The rows are grouped in 4 different ways at once. Each group adds its own fixed numbers to the row, and there is some noise. The rows also spread widely along 15 directions, which tell nothing about the answers.
(in the rows, 128 means zero)
Known rows, each followed by its group in each grouping:
[134 150  94 109 151  94 125  69 152 159 163 134 138 160  92 107  98 154
 122 154 158 114 118 115 150 120 134 104 116 111 105 141 136 119 154 153
 113 143 113 206 114 119 159  96 159 166 100 128] -> (4) q138 q991 q387
[127 101 114 156  98 114 110 129  83 113 127 127 121  87 128 105 126 153
 164 131 123 147 103 120 136 125 141 106 118 153 165 119 154 135 142 117
 127  94 116  96 136 157 134 143 110 160 134 129] -> (5) q953 q731 q633
[152 123 157 138 153 115 133  96 147 159 116 127 144 147 169 169 125 119
 123 103 129  95 168 149 148 132 120 130 152 135  79  85 155 132  89 150
 123 157 178 119 132 102 127 135  99 139 133 154] -> (2) q113 q731 q633
[152 134 151 120 151 154 153 107 143 142 142  98 184 169 144 119 103 153
 110  92 113 104 149 145 173  80 114 152 111 157 100 104 154 160  95 183
 155 134 104 155 112 122 155 119 161 133 155 132] -> (1) q631 q648 q32
[149 100  91 156 165 116 134  95 158 139 122 166 108 117 125 119 155 151
 119 136 116 147 125 159 134 140 120  92 133 125 144 106 133 122 115 125
 111 128 176 105 148 143  91 154  65 125 103 160] -> (3) q786 q648 q32
[104 110 122 113 152 100 122  90 136 121 153 146 135  99 100 134  94 132
 130 117 124 129  58 114 128 146 147 113 117 114 132 103 129 119 159 110
 117 133 129 158 147 145 115 135 170 153 126 162] -> (2) q631 q991 q387
[109 110 130 114 151 111 112 138 136 130 143 154 128  94 118 142  86 148
 138 123  99 140 101 158 146 134 130 135 135 143 135 133  99  94 111 116
  99 110 124 137 134 161 121 131 145 136 120 147] -> (3) q113 q834 q32
[165 159  70 139 145 132 109  59 170 169 155 131 103 147  94  51 116 118
 115 109 124 120 136  83 110  63 145  86  61 102 116  74 121 132 162 151
 141 148 148 146 136 152 175 140 127 194  64 144] -> (0) q786 q834 q387
[108 132 124 131 131  88 139  74 121 133 120 189 129 111 123 187 121 179
 128 140 125 123 101 147 172 157 130  90 153 121 132 160 144 119 141  93
  98 153 160 128 147 110 117 149 114 122 109 142] -> (0) q953 q884 q32
[105 163 136  97  67 104 110  81  94 137 128 150 126 126 110 167 135 169
 102 124 116  88 118 153 159 118 140 127 128 144 110 152 164 109 152 114
  91 112 147 153 164 125 137  99 137 100  98  98] -> (4) q138 q884 q32
[161 114 104 124 121 140 134 131 127 119 140 121 140 141 109  91 159 188
 127 111 124  98  89 156 159 101 107 117  88 140 149 151 142 136 130 148
 101  96 122 120 117 132  96 127 120 101 100 134] -> (5) q953 q991 q32
[107 148 142 115 102 152 103 123  98 140 118 122 144 152 119 116 105 150
 163 103 100 101 172 137 152  94 179 137  79 163 146 123 119 133 134 129
 128 130 111 171 104 141 186 126 142 142 120 117] -> (1) q113 q834 q387
[119 111 127 138 136 118 120 145 134 129 130 143 129 118 110 120 117 147
 162 137 119 137 120 145 133 131 135 131 129 128 152 141  94 110 119 110
 111 127 125 143 114 165 133 127 138 120 134 148] -> (1) q113 q884 q633
[128 168 101 104 122 138 140 101 148 130 127 155 153 134  70  94 124 137
 134 133 110 123 103 106 122 127 139 109  99 104 153 144 120 111 183 102
 129 120 106 184 136 141 126 118 158 174  91 124] -> (0) q953 q648 q387
[132 134 147 113 127 148 137 134 157 134 122 151 148 144 108 128 139 129
 135 125 125 130 151 174 128 150 124 158 146 113 139 140  72 105 114  98
 135 134 144 169 121 159 133  99 164  89 148 139] -> (5) q113 q991 q32
[146 151 126 134 100 149 100  65 117 159 147 101 129 171 122 102 112 149
 122  87 121  94 167 119 151  66 150 123  72 156 107  95 143 164 131 176
 168 129 107 150 124 112 197 130 150 157  95 120] -> (0) q786 q884 q32
[114 130 126 153 136 131 131 118 155 157 139 143 134 137 100 109  88 128
 145 138 117 168 159 136 130  97 145 127 134 133 140 130  89 124 118 122
 150 143 116 163 127 168 172 130 151 151 129 131] -> (4) q113 q991 q32
[106 117 142 109 111 133  93  84 123 135 136 111 132 145  97 134 143 131
 124  95 104 100 139 161 111 116 168 137  83 168 131  73 135 133 146 145
 125 118 136 173 141 135 132 126 149 112 120 140] -> (3) q113 q834 q387
[140 153 130 114  93 159 128  95  88 138 114 122 159 127 157 125 137 143
 122  87 112  68 134 108 169  79 148  99  76 151 107  95 211 168 149 141
 112 128 164 100 130 111 155 146 105 146 121 113] -> (5) q113 q834 q32
[113 106 116 160 134  61  97  89 121 138 156 163  89 111 113 153 106 169
 143 141 150 137  91 144 150 145 119  96 145 129 145 144 111 108 121 117
 107 134 133 118 144 127 130 145 121 130  96 159] -> (3) q138 q834 q633
[169 124 115 137 114 166 157 128 141 122 107 140 157 140 113  87 183 135
 141 130 129 127 137 145 128 157 110 132 117 114 162 144 119 131 129 122
 143 102 120 135 124 130 101 110 121 127 138 132] -> (0) q138 q991 q32
[187 116 125 139 141 116 159 115 145 124 137 125 149 123 126 116 164 129
 103 121 147 124  96 139 132 165  78 137 153 117 121 120 152 124 112 149
 135 106 136 117 152 116  79 112 128 149 141 149] -> (5) q786 q731 q387
[136 133 153 159  89 114 143 112 129 165 131 103 158 157 125 145 133 116
 122 116 130 100 143 120 144  78 115 124 135 151 106 114 181 152 117 157
 137 144 139 122 146 105 139 138 127 139 137 120] -> (1) q631 q834 q633
[157 143 113 147 116 158 133 133 163 137 133 143 126 119  90  64 120  96
 135 108 110 149 119 106  95 105 113 133 109  93 150 110  74 115 137 102
 170 119 124 121 162 179 138 128 157 158 113 147] -> (2) q631 q648 q32
[161 111 127 154 132 152  94  90 111 119 126 145  96 115 158 101 139 153
 126  60 114 129 150 152 138 106 139 125  91 144 147  69 106 140 100 138
 150 120 161  70 148 152 152 150 100 128 109 170] -> (5) q113 q834 q32
[149 156 107 131  95 124 116  61 126 155 150 127 117 151 118 110 149 171
  82 115 129 112 140 149 158  64 123 117 108 142  99 120 159 135 129 162
 126 118 149 137 159 133 154 102 121 121  91 113] -> (4) q113 q991 q32
[141 112 147 116 167 156 124 130 128 143 118 111 160 146 163 118  86 132
 155  93 109  94 157 128 157 113 147 136  92 142 106  75 135 150 109 142
 136 149 135 133  93 138 161 145 141 138 154 155] -> (4) q953 q648 q32
[148 105  95 140 149 126 116 113 117 130 143 128 125 125 136  92 119 189
 142 137 122 135 128 145 167 102 137 112  97 153 131 129 143 140 109 163
 110 112 122 128 105 153 148 126 100 129 121 136] -> (4) q113 q884 q32
[150 104 116 113 167  90 147 130 204 166 160 109 154 159  82 135 133 141
 100 141 127 100  96 164 131 110  91 141 128 129  93 131 128  99 116 162
  80 138 135 182 119 129  75 116 155 102 112 140] -> (0) q953 q834 q387
[150 120 119 121 152 129 143 130 175 144 150 127 146 125 111  93 123 136
 107 118 124 108  78 125 142  92 103 136 101  94 116 104 114 130 138 116
 109 155 157 127 119 172 118 134 176  99 143 155] -> (0) q953 q834 q387
[145 149 136  94 144 151 140 124 157 133 113 124 164 145 120 123 127 120
 131  98  91  91 139 135 124 125 128 132 109 130 111 105 138 109 128 138
 115 117 131 158 121 122 110 124 128 163 104 132] -> (0) q631 q648 q633
[125 163 144 121  92 140 157 108  87 116 108 154 164 109 136 133 132 144
 131 129 123 130 128 121 169 148 140 124 147 129 149 158 167 136 144 102
 141 116 123 136 137 123 141 112 131 167 149 104] -> (5) q786 q991 q387
[128 143  98 124 101  99 147 160 145 158 143 127 150  88  91 101 105 103
 132 176 116 133  83  93 128 102 119 116 139 119 121 154 164 103 154 113
  92 109 124 143 142 162 116 115 138 178 128 101] -> (3) q631 q834 q387
[ 81  91 100 142 113  48  74  93 109 157 166 123  92 103 100 149  88 150
 146 155 146 115  72 115 139 113 159  95 110 143 121 109 146 119 165 116
  87 141 142 153 139 151 147 140 150 117 115 138] -> (2) q953 q834 q387
[138 143  98  94 136 138 118  92 128 130 117 141 137 117 124 100 140 128
 143 140 132 100 126 110 130 163 156 112  94  95 128 100 132 121 167  99
 112 136 162 163 109 149 139 108 135 145 129 135] -> (0) q786 q884 q387
[169 124 109 150 129 121 148 117 153 158 137 124 146 140 122 109 135 132
 130 141 143 121 127 120 138 125  99 120 132 121 117 135 143 134 119 148
 134 127 128 129 127 118 124 125 126 147 133 131] -> (0) q138 q884 q32
[133 141 123 142 111 112 145 116 163 177 125 149 132 135 107 138 124  94
 134 149 133 108 130 110 123 116 120 107 143 101 112 121 137 131 140 100
 121 169 185 126 147 130 135 143 124 132 123 138] -> (3) q631 q884 q32
[151 119  99 138 127 118  90 108 140 166 168  95 116 175 117  89 102 170
 143 124 151  95 138 136 154  81 119 132  81 140 109 119 104 140 114 172
 144 130  94 162  96 132 179 114 166 114 103 136] -> (0) q953 q648 q32
[141 123 111 161 154 113 170 109 187 142 129 156 145 119  77 118 127 103
 125 135 117 166  96 108  99 123 107  89 153 109 148 114 138 122 148 117
 135 139 141 126 165 141  86 160 120 181 117 152] -> (5) q953 q648 q633

New rows, each followed by its group in each grouping:
[166 121 123 126 125 131 103 126 142 152 157  96 117 160 131  92 136 163
 119  92 136  83 124 154 149  68 113 141  88 141 102 107 120 132 101 173
 114 119 141 122 108 140 138 114 140 100 103 142] -> (5) q113 q991 q633
[159 117 125 167 127 166 143 132 130 130 116 135 143 129 131  80 130 139
 150 101 114 138 139 119 146  95 125 119  90 124 162 111 116 161 120 120
 163 135 124  89 120 155 149 162 126 138 141 150] -> (0) q953 q834 q32
[136 144 118 128  84 136 118 130 117 159 141  89 144 131 117  87 108 138
 137 118 105 105 134 109 144  50 137 122  91 157 111 122 160 136 137 157
 125  99 106 136 120 146 160 121 143 170 109  98] -> (0) q953 q991 q633
[141 153 102 143  97  98 163  89 147 152 129 153 144 126 102 134 164 133
 108 168 152 122 107 119 142 121 104  87 162 103 121 146 182 127 157 108
 103 138 172 137 156 125 106 112 110 136 120 111] -> (5) q953 q991 q633
[154 149 106 142 152 176 155  87 147 123  94 171 146 157 105  87 164 148
 150 105 110 122 155 121 134 123 158  88  75 109 177 116 124 156 150 115
 137 159 160 135 118 129 134 163  85 153 103 161] -> (1) q113 q884 q387
[152 105 137 163 135 111 123 133 120 102 129 161 109  93 126 108 136 151
 141 114 134 159  92 146 130 161  95 132 146 109 169 139  84 105 102 103
 134 106 121  83 152 162 106 132 130 130 133 167] -> (4) q138 q834 q633
[112 128 124 111 106  96 119 124 140 168 158 106 150 149  88 144  98 139
 126 139 130  93 102 134 140  89 127 128 124 154 102 140 154 117 145 151
 104 117 108 181 127 120 131 116 174 125 110 101] -> (5) q138 q648 q32
[172 143 152 136 106 132 145 108 119 128 128 125 152 135 149 128 148 141
 107  99 137 106 132 145 157 130  89 145 148 129 111 136 152 125  99 152
 144 102 119 113 149 108 117 100 130 146 131 130] -> (2) q138 q991 q633
[165 128 118 139 128 112 145  92 156 160 126 141 132 128 134 141 155 125
  96 120 128 105 124 135 135 123 104 116 141 121  97 108 162 130 117 141
 113 136 178 104 158 113  99 134 104 130 119 140] -> (0) q138 q884 q32
[140 127 106 124 112 123 130  95 119 123 117 142 128 131 110 119 172 160
 120 121 121 106 109 143 135 129 138 107 104 137 148 116 161 130 154 123
 106 113 158 132 145 131  98 128 101 116 106 130] -> (5) q953 q648 q387
[161 107 164 125 140 150 160 178 137 123 114 124 176 156 133 133 137 152
 155 117 130 118 148 183 159 165  96 173 153 143 146 173  98 115  71 138
 134 106  94 143  92 117 102 106 146 104 159 135] -> (5) q138 q991 q32
[128 139 150 139 149 166 174 100 146 135  94 148 181 127 130 130 127 106
 126  98  95 132 147 110 137 111 154 112 116 128 135  77 170 165 142 115
 158 163 167 125 141 136 130 167 118 159 163 146] -> (2) q113 q648 q387
[131 149 126 146  93 117 108 133 133 189 144 101 124 162 113 104  84 115
 150 136 120 112 174 113 134  56 142 132 115 141  98 121 126 132 121 143
 142 148 129 152 120 145 199 126 142 150 111 108] -> (4) q631 q731 q32
[149 149 128 107  82 161 121 160 102 134 103 125 152 119 154  97 138 116
 162 129 126  89 152 116 142 147 133 153 109 110 124 129 123 119 137  94
 131 106 134 127 109 149 152  94 148 128 157 109] -> (0) q138 q648 q32
[151 152  91 104 100 123 102  96 119 157 133 114 125 161 103  97 138 139
 144 129 143  66 143 108 131 104 153 104  78 127 116 116 154 129 166 144
 109 131 142 172 112 116 161 107 126 149  84 116] -> (5) q953 q884 q387
[127 153 137 118 103 134 148 101 141 159 104 136 154 148 125 141 153 101
 131 152 130 106 175 138 131 145 145 129 148 118 111 114 153 130 137 112
 129 151 176 170 132 121 138  99 118 131 150 116] -> (3) q631 q991 q387
[110 137 144 121 116 117 141 141 121 133 135 147 154  96 118 139  92 143
 118 136 100 144 103 133 160 113 120 137 150 135 123 154 140 109 126 106
 112 116 120 133 145 165 133 123 155 139 145 111] -> (4) q786 q834 q32
[144 107 152 114  94 152 114 140 129 151 123  78 155 155 119 124 150 120
 128  81  89  73 145 157 117  85 139 153  78 178 108  77 153 142 125 162
 122 105 131 138 128 126 111 136 141 108 126 125] -> (0) q953 q731 q32
[161 177 122 108 110 142 138 128 125 142 112 151 146 133 137 109 134 120
 144 129 142  78 129 105 149 153 113 128 121  87 121 148 127 117 140 103
 126 132 147 136 123 117 140 101 139 156 118 133] -> (3) q113 q648 q387
[154 164 162 137 101 168 172 131 171 173  93 133 173 189 116 130 158  96
 121 130 120 111 216 158 131 110 119 158 153 115 112 138 121 128 108 118
 151 155 160 163 126 127 142 104 132 107 152 109] -> (4) q138 q991 q32
[100  88 113 127 175  99 127  81 133 148 131 130 144 113 145 160  85 132
 150 150 124 138 147 127 145 140 171  92 139 160 104  70 178 142 125 142
 108 157 162 161 107 129 147 144 102 156 157 140] -> (5) q631 q884 q32
[161 181 138 123 105 135 162 118 118 135 131 143 168 129 134 121 123 159
 103 124 118 119 125 130 176 113  93 140 150 134 120 172 162 122 108 151
 143 101  99 134 146 112 135  95 135 179 119 107] -> (3) q113 q648 q387
[123 138 131 140 103 133 135 118 132 133  92 166 118 140 110 136 167 145
 147 122 108 116 135 152 127 140 145 120 118 116 167 138 108 117 139  80
 122 145 171 127 140 133 109 145 104  95 110 144] -> (0) q631 q648 q387
[147 157  87 128 158 176  97  55 158 137 114 172 103 158 102  70 131 110
 154  84 115 123 179 109  91 128 173  89  60  93 159  61  67 130 163 111
 161 153 156 156 139 145 174 147 114 178  70 178] -> (1) q113 q648 q32
[121 124 140 135 100 138 115  92  85 105 101 151 126 121 144 137 170 177
 132 105 111 117 139 169 160 148 153 129 103 148 161 120 138 135 129 106
 127 116 150 117 135 137 125 128 106  93 137 133] -> (0) q786 q834 q387
[169 138 112 137 135 134 175 155 147 139 107 148 157  95 139 102 142 114
 125 143 112 125 108 110 143 130 101 116 144 105 129 129 164 122 125 110
 112 122 162  89 142 148  92 134  97 167 142 133] -> (3) q953 q648 q387
[125  93 146 129 158 110 109 155 136 115 140 136 127 108 125 130  86 142
 163 112 123 130  95 146 132 158 119 148 132 121 145 123  70  96 106 108
 129 117 103 135 119 162 118 128 168 125 138 169] -> (2) q953 q648 q633
[149 117 136 137 128 130 127 183 164 176  96 138 132 140 120 134 118  80
 181 124 103 102 176 131 102 139 126 130 131 120 125 126  87  91 104 102
 109 142 155 124 117 127 117 150 103 153 107 143] -> (0) q953 q834 q32
[124 137 110 119 115 138 114 117 122 145 127 128 140 149 111 109 118 150
 159 124 118  93 138 122 148  94 155 100  81 144 134 128 149 135 146 132
 108 131 133 150 104 122 155 139 117 139  96 119] -> (5) q631 q834 q32
[171 130 128 155 123 144 120  65 121 125 114 146 113 149 157 106 184 147
 111  98 147 120 169 158 141 146 123 139 120 113 143  80 115 144 109 131
 163 140 171 112 151 140 144 111 110  98 147 162] -> (1) q138 q648 q387
[137 128 122 128 121 121 130 117 135 147 149  97 154 144 102 117 121 145
 129 127 117 123 133 138 135  88 128 124 117 172 114 124 170 127 126 182
 119  99 102 165 121 123 129 120 126 166 109 108] -> (5) q113 q731 q633
[124 139 129  97 148 139  99 113 148 151 141 125 130 159 102 116  89 128
 145 102 110 104 151 140 118 114 151 139  91 138 114 100  88 108 129 142
 131 128 111 188 117 143 158 116 164 146  97 143] -> (4) q113 q648 q32
[143 133 100 114 170 133 142 118 178 148 137 139 154 157  97 107 114 147
 141 142 124 119 125 137 140 135 116 118 111 112 125 141 107 113 129 137
 121 133 111 184  98 128 122 119 147 142 107 136] -> (0) q786 q648 q32
[147 151  78 144 121  97 107  60 155 174 153 143 100 122 116 106 117 128
 105 137 132 138 140 114 125  90 130  95 125 121  92 100 141 115 141 144
 128 133 157 136 165 139 157 124 113 179  85 127] -> (0) q113 q731 q32
[127 110  93 139 113  63 107 106 147 152 149 151  88 126  77 142 147 165
 114 159 132 130  88 166 119 123 112 105 140 129 130 154 122  88 143 122
  76 115 153 144 170 143  86 124 110 100  69 134] -> (4) q953 q731 q32
[134 119 156 106 142 131 136 134 136 123 124 146 154 107 136 147 112 113
 130 106 123 115 102 141 135 168 115 148 149 111 122 102 110 115 126  94
 132 131 144 128 138 147 114 122 172 120 165 155] -> (5) q953 q648 q32
[ 82 124 131 145 126 121 146 130 143 137 102 165 145  96  86 138  97  88
 184 162 106 164 124  95 103 149 171  92 145 112 163 121 126 121 169  61
 129 157 147 154 135 162 137 160 128 171 146 139] -> (2) q631 q884 q633
[136 148 135 118 130 144 125  74 137 120 131 144 133 164 100 118 143 166
 116  91 117 115 128 157 140 116 139 132 100 132 152 113 113 134 136 134
 148 135 132 163 138 133 139 123 149 112 105 146] -> (5) q631 q648 q387
[115 144  82 122 105 132 156  64 123 120 115 166 155 112  95 116 175 180
 113 162 119 138 106 137 158 132 144  77 112 129 154 150 196 139 181 108
  95 109 147 154 141 129 101 120  93 134 113  98] -> (0) q138 q991 q32
[139  82 145 130 132 110 103 119 122 152 156  87 131 144 142 153 118 141
 131  90 133  92 124 163 143 113 125 143 118 178  95  87 149 139  91 183
 121 111 126 135 122 105 121 130 143 116 133 149] -> (5) q113 q991 q32
[158 146 112 138 163 125 133 100 165 135 149 154 123 154 100  94 107 148
 133 116 146 129 109 120 133 123 102 114 117  89 136 135  80 116 123 130
 144 143 115 146 125 139 141 126 154 152  94 168] -> (4) q113 q648 q633
[149 116 141 127 157 116 138 102 118 122 139 129 153 135 147 147 118 171
 131 100 142  94  95 132 173 133 109 112 125 139 115 126 168 150 111 159
 116 135 127 116 111  96 122 144 131 142 129 156] -> (5) q113 q884 q633
[110 130 114 138 124 138 103  90 150 140 126 147 106 148  85 100 133 142
 147 112 104 134 135 143 107 101 173 119  80 121 164  94  81 129 156 100
 143 153 149 159 132 169 151 148 141 105 104 153] -> (0) q631 q648 q387
[145 140 145 112 123 165 136 153 146 149  96 127 161 186 100 122 145 115
 180 116 118  81 178 147 121 148 143 136 102 125 147 146  99 122 132 115
 132 137 130 175  91 107 130 132 130 124 108 132] -> (5) q786 q731 q32
[132 103  79 129 172  84 127 124 140 141 156 142 120  89 130 110  90 184
 126 153 115 133  69 125 170 100 127  91 116 134 121 126 160 116 128 140
  70 123 144 116 117 160 112 146 101 149 105 143] -> (3) q953 q648 q387
[145 125 103 137  89 117 122 118 141 150 159  95 137 112  96  76 143 109
 105 153 141 129  93 108 113  98 115 141 114 119 115 102 145 131 156 132
 138 108 123 150 145 178 139  93 180 132 158 109] -> (0) q786 q834 q387
[128 125 144 143 147 115 141 131 170 167 124 134 140 158 125 157 122 139
 126 118 113 103 140 155 149  89 121 128 138 132 106 125 131 119 104 131
 106 161 168 131 124 133 118 147 112  96 118 144] -> (2) q113 q648 q633
[118 123 102 137  98 122 110 118 118 152 118 136 113 113 109 107 137 120
 149 145 115 128 142 127 117 116 162 105 110 134 135 112 140 116 152 106
 108 115 155 139 140 159 135 125  98 140 112 118] -> (4) q786 q991 q32
[131  87 129 131 162 125 144 151 134 143 130 108 163 142 153 134 113 176
 153 148 122 106 131 161 184 118 126 128 118 158 113 133 165 151  95 155
  98 140 139 135  74 126 122 141 108  97 159 134] -> (3) q631 q731 q32
[126 142 124 120 109 115 150  98 150 147 132 128 156 129  93 131 148 124
  98 150 118 119 108 121 128 104 124 111 138 126 108 121 184 128 159 128
 103 128 159 159 152 145 109 117 130 135 129 106] -> (4) q786 q884 q633
[116 114  90 122 136 140 127 114 149 133 129 139 145 105  97  85 121 130
 147 169 113 168 140 129 119 137 161 122 115 124 147 110 117 123 153 106
 124 120 127 177 110 189 146 110 144 138 160 119] -> (0) q138 q884 q32
[139 112 143 138 111 113  91 106 135 165 152  90 112 163 115 125 130 123
 128 111 134 105 157 163 120 108 137 155 114 163 109  92 113 129 104 174
 147 117 123 164 132 127 150 105 151 120 121 143] -> (3) q113 q991 q387
[113 110 123 145 151 125 162 121 135 133 129 140 170 120 107 127 110 149
 145 154 118 153 110 127 156 131 133 105 136 139 147 142 156 149 139 122
 125 136 112 152 117 139 125 150 131 153 158 128] -> (1) q786 q731 q32
[145 136 103 131 140 101  86  40 112 121 183 122 103 109 125 100  97 182
  92  91 123 140  96 132 149  90 122 106 104 161 111  91 150 132 122 191
 141  89  93 127 164 133 154 121 135 193  76 147] -> (3) q113 q731 q633
[125 138 123 109 134 112 137  77 158 152 114 148 137 150  93 159 161 107
 118 122 120 102 137 147 106 157 149 103 135 123 121 100 150 108 155 118
 102 143 180 179 152 103  90 127 108 146  96 138] -> (5) q786 q991 q387
[143 116 100 154 132  93 131  91 141 140 132 151 111 147  81 135 162 162
 134 136 139 133 117 153 123 140 127  97 129 142 156 150 136 116 131 148
 112 122 134 148 147 103  97 140  90 139  78 146] -> (5) q113 q884 q387
[116 156  73 120 124 108  94  39 132 163 118 155 102 153  91 110 134 113
 161 148 145  95 160  92 107 147 190  61  81 100 131  89 140 127 200 108
 112 162 172 197 129 112 168 132 101 182  70 139] -> (1) q786 q731 q387
[111 119  79 111 182 142 141  83 189 128 137 161 144 125  47  97 117 129
 126 123  86 157  90 122  94 113 162  73  88 124 161  91 128 121 185 118
 112 127 135 183 139 160  97 168 126 172  78 149] -> (5) q786 q648 q32
[103 115 121 144 147 138 142 138 146 126 123 167 135  75 104 102  81 102
 158 126  91 185 107 108 111 127 152 111 135 117 166 109  92 116 139  79
 137 133 128 121 153 187 137 158 142 181 143 154] -> (1) q631 q991 q32
[158  97 103 133 120  64 107 115 111 147 155 114 107 116 134 139 143 147
 133 145 179  81  71 123 140 159 102 118 134 123 104 130 163 117 128 144
  84 119 152 119 130 106 104 112 129 120 124 147] -> (5) q138 q884 q387
[123 148 123 101 140 136 111  82 142 143 135 139 138 135 101 131  95 129
 121  86  86 112 129 126 123 109 154 114  95 147 115  97 130 115 143 140
 133 114 113 165 147 123 136 141 145 181  76 134] -> (0) q786 q648 q32
[131 103  80 132 141 110 121 117 145 160 126 136 126 124 121 110 126 128
 167 168 144 121 133 119 131 146 147  92 115 116 123 120 140 120 146 117
  93 133 152 155  98 133 127 126 107 142 126 130] -> (0) q138 q991 q32
[150 135 114 121 178 135 138 108 165 156 105 141 143 164 138 124 117 118
 159 130 121 103 185 132 135 148 149 113 120 115 113 103 124 115 116 138
 124 161 159 168  96 114 138 130  91 161 113 150] -> (2) q631 q648 q387
